There are 2 nested groupings, the coarsest first. Each group lies inside one group of the grouping before and may be the whole of it. The rows also spread widely along 4 directions, which tell nothing about the answers.
Some rows, each with its group in each grouping after it:
[-29 -19  22  -7 -11   9   1  -2 -19  -4  13 -12  26 -32 -14   1 -10  10
  11   4  36 -20 -15   4  16  -8  29  14  -5  17] : K312 K90
[-41  -4  12   2 -25 -10  26   9  -8  -5   6 -28  19 -26  -5 -20  15 -13
  13  14  12 -21 -24   3  22 -29  39   6 -20  22] : K312 K342
[-48  -7  34  12 -27   6  18  11  -9  12 -18 -22  -4 -47   5 -10  20  -5
  17  35  36 -49 -12   8  11 -18  37 -19 -16  35] : K312 K552
[-55 -14  22  35 -16   1  32   1 -16  10 -13 -25  16 -31   7   5  -2   1
  16  21   3 -20 -21   7   7 -28  31   7  -4  22] : K589 K607
[-45 -21  14   5 -13   7  16   1  -4   7   4 -15  28 -26   8  43 -30  -4
  10  -5  -5 -15 -18  -9  -1 -13  21  30 -29  43] : K589 K230
[-43 -17  15  -5 -29  -4  26  23   5  -2  -5 -25  22 -21 -16 -11   2   0
  16  12  -2 -23 -29  10  14 -32  38  13 -28  23] : K312 K552
[-56  14   7  -3 -17   1  29   2  11  21  15 -34  25 -24  23  26   5 -21
  14   5  -5 -31   3 -21  -3   7  26  -1 -22  52] : K312 K342
[-66 -17  25  14   3  17  33 -26 -11  26   5 -29  17 -28  13 -10  22  -9
   2  13   8 -29 -17  -2  15 -30  38   5 -10  12] : K589 K230
[-28 -27  25  -4 -43 -21   8  57   2 -28 -35  -8  -4 -36 -20   4 -15  11
  37  28  13 -30 -46  26  21 -33  31  10 -43  51] : K312 K552
[-37   4  24 -13 -24  16  -5  -5  -4  13  17 -23  25 -46  22  35 -15 -16
   1   5  31 -28  12 -20  -8  18  19   7  -5  51] : K312 K342
[-42 -35  34  17 -22  -2  12   2 -23 -14 -29  -6   2 -37  -9 -19   2   6
  19  25  21 -24 -44  26  34 -53  42   8 -20  22] : K589 K230
[-58 -14  29  40 -10  11  37 -17 -26  11 -19 -24   7 -41  12 -19  20  -5
  10  36  22 -33 -22  16  12 -40  39  -8   3  11] : K589 K607

New rows, each followed by its group in each grouping:
[-48 -24  32   9  -8  21  11 -27 -24  16   0 -13  15 -42   7   1   2  -6
  -1  15  31 -28 -17   3  17 -23  35   6  -7  17] : K589 K230
[-39 -24  29   7 -10  23   0 -12 -14  14   2 -10  19 -41   7  31 -24  -5
   5   5  23 -24 -13  -3   0  -5  21  19  -9  38] : K589 K230
[-47  -9  22  26 -21  13  20   4  -7  15 -12 -19  21 -44  15  49 -29  -1
  16  13   6 -21  -5  -4 -16   4  18  12 -10  53] : K589 K607
[-42  11   8 -13 -18  -3  21  14  19  11  16 -31  29 -29  22  56 -19 -13
  18  -3 -14 -24   5 -26 -21  16  12  14 -33  68] : K312 K342
[-46 -17  27  10 -14  13   7   5  -8   8 -20  -7   7 -51  12  39 -17  -2
  16  16  14 -35 -16  -1  -2  -6  22  10 -24  58] : K589 K230
[-48 -15  16  14  -7  29  22 -33 -20  24  26 -30  51 -21   8  25 -23 -10
 -12  -3   9  -7   1 -14 -14  -2  18  28  10   4] : K589 K607
[-38 -20  19  -2 -33 -12  18  34   1  -5 -21 -21   4 -28 -18  -8   2   4
  23  21   7 -30 -38  17  17 -32  39   8 -32  34] : K312 K552
[-35   6  31   3 -34 -12   6  30  -2  -7 -28 -13  -5 -52  17  25  -3  -7
  28  23  21 -42 -14   5   1  -5  25  -4 -29  75] : K312 K342
[-57 -16  17  32 -14  -5  48   0 -14   4 -16 -24  15 -24   0 -16   9   3
  15  24  -7 -22 -36  23  20 -42  36   8 -12  20] : K589 K607
[-36  -3  13   2 -31 -27  24  41  10 -17 -18 -20   8 -29   2   8  -5  -5
  32  13  -8 -26 -32  11  17 -23  31  12 -44  63] : K312 K342
[-69 -24  17  25  -3   6  46 -13 -13  15 -18 -26   5 -26   3 -27  35 -10
  18  26   2 -31 -30  15  28 -49  45   1 -18  12] : K589 K230
[-40 -11  24 -12 -24  20   9  -3  -3  18  15 -25  20 -36   2  23 -11  -6
   3   9  24 -29   4 -11  -7   3  21   7 -11  30] : K312 K552
[-38 -18  29  14 -13  37  12 -36 -33  18  25 -22  43 -37  10  20 -21  -4
 -17   1  28 -11  -3 -10  -9  -1  19  21  17   3] : K589 K607
[-68 -11  20  14   5  24  40 -34  -7  36  10 -27  19 -28  17  -4  22 -13
   1  13  11 -27  -4  -9   5 -23  35   0  -3  15] : K589 K230
[-50  -6  15   4  -9  -7  26  18  -8   2  -9 -21  12 -37  -5  -1   8   5
  24  15  17 -34 -19   3  14 -11  32   2 -20  41] : K312 K90
[-29  -4  23  -5 -26  -1   3   9 -13 -10  -2 -15  13 -47   7   2   0  -6
  13  15  29 -29 -17   4  15 -11  27   0 -17  37] : K312 K342
[-49 -18  33  26  -8  33  24 -35 -31  24   3 -22  21 -46  20   0   5  -5
  -4  22  35 -27  -1   1   3 -12  28  -3  21   9] : K589 K607
[-62 -14  20  26  -7  16  43 -26 -18  24   6 -35  32 -29  16  -2   4  -5
   0  16   1 -22  -9  -1   1 -17  29   5   4  11] : K589 K607
[-27 -37  23  27 -28  -3  16  12 -29 -23 -19 -14  23 -32 -13  -9 -22  12
  14  17   8  -8 -51  30  23 -41  32  27 -14  16] : K589 K607
